Every row belongs to one group in each of 4 separate groupings. Each group adds its own fixed numbers to the row, and there is some noise. The rows also spread widely along 15 directions, which tell nothing about the answers.
In the rows, 128 means zero.
Known rows, each followed by its group in each grouping:
[108 121 113 114 171  94 134 136 110 123 132 112 188  76 134 134  94 178
 120 197 158 110 101 133 143 149 116  76 110 144 132 164 177 168 145 116
 149 189 106 118 140 136] | K896 X E K845
[162 139 132  75 124 199 115 135 117 136 168 146  82 118  83 105 172  94
  62 160  93 126 138 161 119 124 146 167 196  90  70 133  87  97 117 137
 125 122 110 196 150 104] | K896 F C K326
[161 135 107 101 160  87 112 105 164  81 153  89 136 114 156 119 101 140
 124 199  58 131 142 142 125 170 180 155 196 115 130 131  51 158 111  86
 147 188  99 130 128 110] | K573 B D K793
[165 148 138 142 133 120 126 161 146 108 101  98 132 161  81 183 163  64
  91 115 169 118 134 145 113 148 138 135 142 141 157 133 180 110 128 121
 115 106 110 149 148  77] | K739 B C K845
[145 141 111 132 100 152 112 122 147 112 116  94 103 115 162 116 116 131
 121 112 115 167 171 128  78 112 155 188 131 101 125 123  89 144 100 131
 134 166  90 146 120 103] | K739 F G K326
[ 71 122 110 149 146  99 162 184 117 121 167 130 120  92 117 103 167 116
 108 153 166 137 116 107 124 147 102 104 116 127 112 154 172 138 195 134
 195 126 126 168 163 183] | K162 X D K793
[115 131 110 150 147 111 144 144 151 133 105 105 153 132 128 152 133  88
 144 126 126 107 166  96 145 137 153 115 130 154 145 143 100 111 154 124
 128 106 131 127 110 123] | K573 P K K326
[119 125 138 110 111  92 104 147 155 104 122 121 169 141 121 142 109 139
 109 126 115 157 104 113 128 165 148 132 139  99 146 141 124 146  89 136
  94 135 108 160  99 113] | K162 P K K326
[155 148 133  95 121 117 133 140 141  93  92  97 148 114  97 163 151 119
 124 144 138 120 139 152 140 133 161 132 135 182 135 150 135 114 135  66
 115 134 134  78 108 129] | K573 X E K326
[160 111 117 193 145 103 150 163 149 173 148 126 161  72 188 100  83  61
 117 144 116 140 164  93 100 108 120 147 154  99 134 156  82 114 123 174
 143 103 133 164 115 112] | K573 F G K845
[127 102  96 158 127 130 110 104 101 130 137  91 115 114 153 127 131 135
 121 124  95 113 151 116 108 110 157 143 168 131 129 126  58 102 141 116
 123 123 107 114 111 138] | K896 P L K793
[152 135 129 107 183 135 114 114 143 168 114 100 168 142 162 194  83 143
 116 195  70  86 139 118 162 119 158  71 183 147 126 128  98 130 160 119
  51 168 111 139 136  67] | K896 P L K845
[ 96 115 126  85 116 179  83  92 127 115 124 136 149 146 139  91 120 152
 141 117 134 126 129 154 120 121 136 160 102  83  76  90 133 151  56 152
 172 181  76 157 141 123] | K739 X G K326
[128 154 109 107 106 156 142 147 142 122  81 113 140  80 116 126 130 139
 133 128 180 146 191 112 111 136 150 164  81 136 115 161 132 137 121 143
 150 160  98 137 122 126] | K573 X E K326
[147 146 103 109  84 100 135 132 155  94  96 137 140  92  79 158 136 160
  91 146 125 140  88 144 161 128 148 103 176 144 151 206 130 142 135 115
  56 115 150 162 119 131] | K739 X K K845
[109 103 150 119 123  94 128 149 102 106 147 104 127 118  82 142 169 125
  69 142 117 128 108 125 125 152 153  99 181 117 135 136 122  89 170  99
 124  92 123 140 135 139] | K573 X L K845
[166 158 109 115 116 166 130 151 150 121 123 141  93 132 107 126 164  79
 100 144 133 123 123 153 126 105 132 151 152 129  87 149 152 133 122 146
 129 141 125 185 171 112] | K739 P G K793
[130 150 107 172 123  98 131 123 156  87  43  94 157 159 125 186  94 153
 136  98 145 118  89 118 111 142 127  99 136  97 196 141 180 163  99 145
 103 128 108 149 174  82] | K162 F C K793
[137 144  98 122 107 201 149 129 132 174 127 141 118  95 153 107 134 108
 148 115 135 126 210 125 115  92 136 181  93 157  96 137  72  98 140 138
 120 122 117 115  62 144] | K162 F G K326
[131 126 108 113 147 120 120 137 129 130 146 132 149  89 143 140 119 147
 118 184 131 119  95 135 143 103 120 104 152 153 107 170 148 153 152 120
 107 167 130 141 126 143] | K162 B K K793
[115 122 128 144 133 125 135 149  98 119 132  98 104 106 137 123 140 138
 106 136 120 152 133 136 108 103 126 109 137 119 124 119 143 118 178 106
 140 145 117 129 164 143] | K739 P C K845
[151 128  86 173 150 114 135 111 156 151 147 122 143  96 179 113  87 107
 127 148  96 110 157 100 105 124 147 150 172 112 141 158  46 122 118 160
 122 124 114 153  87  98] | K573 B G K326
[135 150  96 186 152  85 146 184 160 127 166  93 112 141 144 155 145  67
 100 133 164 134 127  98  85 148 132 144 131 150 162 164 144 145 155 140
 135 143 102 160 102 101] | K739 P D K326
[122 171 109 125  92 175 139  95 152 108  58 120 118 164 135 145 129 161
 178  78 124 121 138 164 134  72 123 129  87 167 137  98 154 126 127  94
 102 146 139  82 119 125] | K739 B G K326
[118 120 155 105 145 130 140 146 116 136 161 127 120 142 115 132 162 109
  98 160  88 109 102 150 152 109 124  87 170 138  95 107 140  96 182  92
 124 116 143 132 149 140] | K573 X G K845
[106 125 126 142 152  93 134 141 125 116 145 106 143 135 122 147 130 136
 107 136 120 122 111 117 116 158 133 103 152 114 161 132 124 119 156 113
 122 115 112 139 113 118] | K162 B C K326
[111 114  89 135  96  95 120 112 113  87 130 101 156  97 116 117 136 167
 138 112 165 126 133 139 111 165 148 172  96 162 156 158 100 131  99 100
 153 145  95  79  54 165] | K896 X L K793
[130 157  85 151 139 135 165 117 144 149 129 129 155 123 162 110  99 145
 169 128 127 104 156 142 120 127 118 151  80 176 151 127 100 117 125 121
 133 147 119  70  60 126] | K896 X L K326
[ 76 104 108 130  99 125 114 118 141 108 127 119 133 110 157 102 129 144
 140 110 108 155 140 105 135  91 132 132 145 106  96 135 104 154 116 134
 156 151 135 171 150 163] | K896 X D K326
[116 149 113 109 183 140 152 101 131 137 122 145 165 144 136 115  94 173
 151 183  86  72  96 166 163 148 113  74 130 117 127  94 134 127 144 118
 144 147 114 108 157 113] | K739 X L K793
[146 134 126 118 121 151 117 125 156 127 125 103 110 151 140 131 144  99
 120 131  83 128 164 115 125 121 166 168 175 108  95 113  74 115 119 137
 127 134 106 174 142 111] | K573 X E K793
[ 92  94 130 131 100 123  74 109 149  95 115 125 155 172 126 157 147 105
 133  82 127 119  83 120 147  85 130 120 174 114 112 136 152 143  85 136
 110 116 141 181 137 134] | K162 B C K326
[162 146 150  89 111 133 134 152 145 123 147 143 148 136  81 123 156  97
  97 139 115 128 127 172 144 152 130 151 139 148 120 125 126  85 116 104
 108 104 139 122  91 120] | K896 B L K845
[177 147  97 145 114 188 108  86 163 165  90 139 171 150 180 134  75 119
 183  97 132 103 165 148 119  84 127 187  87 150 122 105  99 118  49 168
  90 149  96 104  67  87] | K739 B K K793
[114 119  88 168 146  66 166 174 122 106 182 108 129  60 120 101 149 103
 105 167 161 144 127 122 115 157 117 134 132 150 151 195 130 152 172 103
 192 139 136 137 118 171] | K896 F C K845
[197 196 137 107 113 145 184 177 138 136  92 144 123  85 109 128 105 150
  92 149 113 166 123 172  98 125 106 125 119 124 152 145 159 101 149 114
  69 112 142 102 124  99] | K162 F C K326
[100 150 117 105 143 137 123 120 166 105  89 115 132 174 110 156 132 132
 136 133  95 113 137 119 165 144 153  97 157 104 127 122 127 152 137 128
 122 148 118 190 177  99] | K739 P C K326
[104  98 132 124 115 145  91  87 135  97  82 116 160 140 138 116 113 125
 151 103  81 120 142 141 143 102 150 123 167  76 119  93  88 118  83 115
 148 108 131 132 169 123] | K739 F L K326

New rows. What belongs after each?
[ 86 148  78 146 128 101 178 125 168 124 151 157 144 133  95 101 136 134
 142 139 110  99 123 117 180 177 123 113 130 134 152 165  90 134 146 144
 147 103 142 176 104 149] | K896 X K K845
[ 97 131 105 144 125 129 140 139 141 130 130 112 104 133 152 135 136 132
 129 119  98 140 146  98 126 105 138 119 153 119 125 137 104 132 166 130
 112 134 127 166 135 137] | K162 P C K326
[113 125 135 123 131 111 124 162 134 110 138 102 116 137 102 156 166 106
  90 148 111 129 110 115 134 135 143 107 182 120 123 140 139 130 169 107
 128 120 132 177 169 127] | K896 F L K793
[175 131  85 131  91 174 114 108 159 110 103 120  75 101 137 116 159  76
 125 125  93 141 197 130 130  67 169 196 202 131  85 154  52 116 117 125
 123 123 143 168 162 132] | K162 B K K793
[157 139 122 176 109 147 143 173 123 152 103  94 105 101 162 159 130  99
 102 106 164 157 159 112  72  65 117 143 122 146 137 144 163 114 164 137
  96 133 123 125 138 108] | K162 F L K845
[133 101 127 107 114 104 114 153 112 129 115 131 207  60 120 122 119 122
 141 137 171 138 155 136 143 147 137 149  80 174 130 163 122 109 107 105
 128 120 122  63  53 178] | K162 P K K793
[138 150 101 156 156  99 180 146 168 162 178 149 144 141 119 122 132  88
 121 152  73  94 126 118 155 172 133 122 160 149 160 150  55  88 156 130
 105  69 148 146  60 116] | K896 X K K326
[146 100  85 144 165 154  99  79 111 134 140 115 142  99 141 122 114 113
 117 161 130  80 161 141 116 124 153 138 174 111 116 137  76 122 106 147
 152 145  82 142 139  98] | K739 B D K845
[145 139 100 146 147 101 132 111 183 117 159 134 141 141 156 103  94 113
 124 155  58 121 121 130 128 150 144 147 191  92 144 137  55 136 102 140
 124 132 127 175 110  91] | K739 B L K326
[152 148 126 146 125 146 173 150 142 149 137 151 131 125 107 101 139  77
 119 125 108 109 145 148 132 126 113 139 136 125 129 122 107  73 141 136
 137  71 149 126 116 125] | K573 F L K845
[113 138 130 117 100 120 136 155 137  87  92  94 121 116 108 133 154 127
 129 114 136 156 155 124 121 135 146 139 122 124 127 128 138 130 146  98
 160 134 121 128 157 152] | K573 F D K793
[115 150 140 113 122 155 136 132 115 112 132 119 103 175  84 143 180 133
 120 113 129 113 106 172 139 118 117 113 114 158 129  88 174  95 166  82
 120 121 124 107 127 132] | K739 B K K845
[107 145 112 133 159 142 124 131 140 150 112 102 170 152 177 175  97 149
 172 137 163  92 120 111 127  93 116 104  71 182 125 130 182 160 138 130
 107 201 101 102  92 111] | K573 P E K326
[133 123 131  82 103 104  88 152 166  73 135 104 129 146  95 149 177  82
 103 149 126 138 113 131 152 139 170 156 180 144  93 163 134 155 106 102
 135 160 128 181 142 141] | K573 P L K793
[123 133  76 108 114 183  89  61 185 118  70 133 166 148 157 145  92 129
 183 118 121  89 165 121 159  96 161 161 142 128 103 151  88 178  51 160
 117 177 111 167 127  99] | K162 F L K326
[178 123 129 101 116 129 117 161 129 104 165 125 120  90 125 105 174  51
 120 149 122 151 139 187 136  81 135 176 147 194  83 146 121 103 125  50
 145 137 167  73  92 176] | K739 P C K326
[132 136  93 152 124 120 114 102 172 107 144 118 119 177 158 142 115 124
 119 127 103 118  96 126 122 119 136 147 181 107 128 141 122 173  91 157
 109 165 104 199 141  95] | K162 X C K845
[140 123 108 131 149 140 129 143 103 154  99 120 162  71 105 166 124 126
 101 161 165  99 143 113 130 135 138 102 142 132 134 180 131 122 151 147
 112 119 108 151 138 115] | K896 F C K793
[130  98 131  98 103 108  96 126 119 113 119  97 169  73 144 138 111 155
 122 138 108 154 154 111 128 117 174 138 150 138 119 160  69 120 118  98
  93 145 116 103  65 151] | K573 P E K326
[118 137  92 166 127 138 133 112 156 117 103 114 120 165 138 148 143  94
 136 102 128  96 129 118 123 104 135 131 156 134 136 134 130 128 122 139
 128 115 128 152 149 106] | K162 X L K326
[158 156 142 116 126 117 144 145 140  91 110 127 112 131  94 113 138 119
 106 146  93 138 102 165 125 132 123 121 162 102 130 112 150 106 132 106
 141 113 143 132 181 118] | K573 B K K793
[162 149 112 150 155 122 137 149 169 140 138 146 150 132 168 130  99  88
 131 162 103 113  78 145 141  79 101 103 158 133 117 149 159 144 114 145
 105 143 159 154 145 103] | K739 P E K326
[ 93 159  95  77 123 212 163 114 118 150 153 135  71 120 103 110 175 160
 128 152 110 109 191 131 151 126 147 145 121 147  74 132  76 121 202 122
 139 164 100 169 114 154] | K573 F C K845
[165 142 118 111 127 163 111 131 129 126 106 110 124 129 105 151 147  96
 105 134 137 112 160 147 113 129 162 156 143 141 120 135 112 102 114 120
 110 129 100 125 116  91] | K739 P L K326
[ 98 149 105  94 106 155 118 131 167 114 101 119 131 138 132 139 137 136
 148 124 134 141 164 116 150 115 152 143 110 145 101 144 125 164 130 129
 122 183 117 171 125 129] | K739 P L K326
[129 143  86 104 106 164 132 134 150 126 113 141 136 104 103 124 156 106
 134 131 176 115 175 128 143 146 146 180 108 152  96 174 118 142 110 153
 148 143 102 169 110 145] | K162 X C K793
[ 90 125 100 151 126 111 132 120 123  99 119 116 154 113 120 135 136 148
 151 118 168 108 103 133 132 111 117 104 105 158 146 153 162 141 142 107
 149 137 133 108 108 156] | K739 B E K326
[119 137 127  79 150 141 115 120 154 110  72 120 182 142  99 159 128 115
 156 148 122  91 158 145 188 145 155  99 127 153 116 127 134 135 113  97
 138 146 135 114 152 119] | K896 P D K326
[115 144 120 165 105 110 163 148 147 114 136 120 127 147 114 116 149 115
 137  89 131 134 128 133 124 131 107 140 104 144 156 121 141 108 141 117
 141 105 144 124 103 142] | K896 B E K845
[186 159 113  72  94 158  94 134 153 105 130 125 132 135  84 155 152 124
  92 144 147 126 129 156 121 164 172 197 136 146 113 167 109 136  70 137
  77 164  74 162  66  97] | K739 P E K793
[101 150 132 108 107 161 122 120 156 109  88 113 124 155 132 129 114 168
 136 109  93 151 139 122 126 121 142 128 130  74 124  97 121 147 115 137
 122 153 104 178 164 104] | K739 F E K326
[148 117 119 128 128 108 134 114 123 121  93 105 175  73 149 111  85 152
 138 143 113 139 170 148 126 133 144 134 120 130 144 129  94 117 107 104
 135 138 119  71 116 131] | K896 X G K845
[ 89 133 128 154  90 117 145 143 154 124 143 124 139 157 158 120 130 135
 161  79 110 147 105 113 127  91 109 137 105 139 134 117 128 125 133 120
 117 120 148 126  70 159] | K573 F E K326
[155 132 131 129 187  89 118 157 171 113 168  88 142 153 147 134 135  53
 122 183  99 121 152 133 129 172 150 155 166 134 121 112 110 142 123  97
 180 165 111 142 151  99] | K896 B D K793
[184 155 115  99 117 131 128 143 137 102 112  97 108  87 148 137 117 145
 114 173 109 171 143 173 120  87 145 141 144 166 116 151 138 150 143  74
  97 199 129  99 140 127] | K739 P C K845
[162 167 110 108 111 156 141 148 159 118 137 129  87 141 116 133 168 101
 108 146 119 129 120 163 130 104 133 161 150 163  97 141 140 129 143 112
 116 150 133 150 137 125] | K739 X L K793
[139 163 100  94  86 196 139 129 146 114  88 125  78 115 104 117 176 120
 135 115 136 147 199 147 136 101 155 183 117 143  81 131 109 125 141 121
 146 152 114 159 158 146] | K739 X C K793
[125 138 119 148 167 109 123 117 152 129 149 115 151 168 162 139  90 140
 121 147  92 107  94 122 106 149 125 115 159  96 155 108 121 136 114 142
 112 145  99 151 120  72] | K162 B L K326
[128 108 203  57 104 175  93 161  79 148 108 132 138 127  95 157 160 147
  64 136 108 146  98 150 133  86 127  87 163  97  68  87 175  67 155 115
  68  97 121 139 171 131] | K162 X L K793
[163 185 105 112 149 140 165 152 145 135 117 109 106 103 125 110 103 157
 112 176  98 151 183 126 106 184 150 156 114 105 139 129  88 131 148 137
 133 173  81 146 141  90] | K896 P K K793
[118  79 123 171 122  81 118  91  57  85 115 117 145  68 117  83 107 187
 107 121  72 127  70 156 111 110 118  75 195  66 167 114  93  77 124  93
 145  61 147  78 166 164] | K896 B K K793
[ 93 139  94 149 172 131 159 108 128 150 142 146 171 145 146 108  91 162
 162 146 121  77 109 147 149 151  99  84  88 133 148 110 135 131 140 146
 147 145 102 109 105 127] | K739 P D K845
[128 152 120 119 102  96 169 139 150 113  60 130 177  73  90 106  92 169
 122 120 110 152 176 118 132 198 152 123 114  88 181 151  73 102 115 134
 124  80 125 123 110 119] | K896 X G K326
[ 97 170  77 146 131 166 185 144 157 162 165 152  88 141 106 100 167 105
 121 121 138 104 171  94 123 157 131 161 113 125 116 152  84 111 172 182
 154 112 102 210  95 127] | K573 X C K326
[177 169  81 117 127 129 144 131 174 129  76 125 178  56 144 137  77 151
 151 171 159 133 182 123 133 143 144 163  97 159 138 196 113 166 100 145
 114 187 111 132 102 111] | K896 B E K793
[180 132 136  94 122 146 125 153 132 141 125 133 161  76 122 124 128  94
 108 167 127 129 156 148 129 122 146 161 142 145 101 157  98  99 118 120
 117 122 127 114  98 129] | K573 F L K793
[169 151 143 123 109  81 149 188 144 100 150  85  90 133  73 180 199  89
  58 144 109 149 136 126 111 170 171 144 194 169 167 157 101  78 202  58
  71  77 136 125  86 122] | K162 B L K793
[128 106 110 168 138 124 130 129 112 127 146 120 106 111 128 117 139 107
  92 138  92 112 109 112 108 117 135 116 211  70 126 144  89 107 146 154
 142  88 119 189 171 124] | K573 F C K793
[134 159  78 180 101  75 169 134 165  86 105 110 112 111 136 141 125 145
 129 114 118 138  89 126 113 103 129 111 158 154 175 184 132 144 151 108
 104 122 160 121 118 135] | K573 X D K326
[104 142  85 120 123 127 134 114 118  69 173 110  95 153  85 121 190 134
 127 137 161  91  77 180 133 143 123 145 115 187 132 148 169 161 135  68
 181 172 120 103 111 161] | K896 F G K845
[159 114  87 165 159 126 139 117 106 131 191 146  85 104 115  83 148  94
  76 172  57  92  93 146 121 132 139 121 237  79 124 147  49  84 146 144
 138  74 126 175 152 125] | K739 P K K793
[126 117 128 143 105 112 116 146 134 133 106 119 162 101 164 142 102 148
 121 118 142 158 112 114 107  93 117 122 127 118 123 142 153 138 115 151
  99 140 115 140 126 137] | K162 X D K793
[117  98 134 139 110 152 113 114 110 140 119 112 139 117 157 130 129 125
 144 108  96 135 147 139 137  60 131 119 140 137 111 100 103 101 144  96
 112 115 141  95 123 151] | K739 F K K845
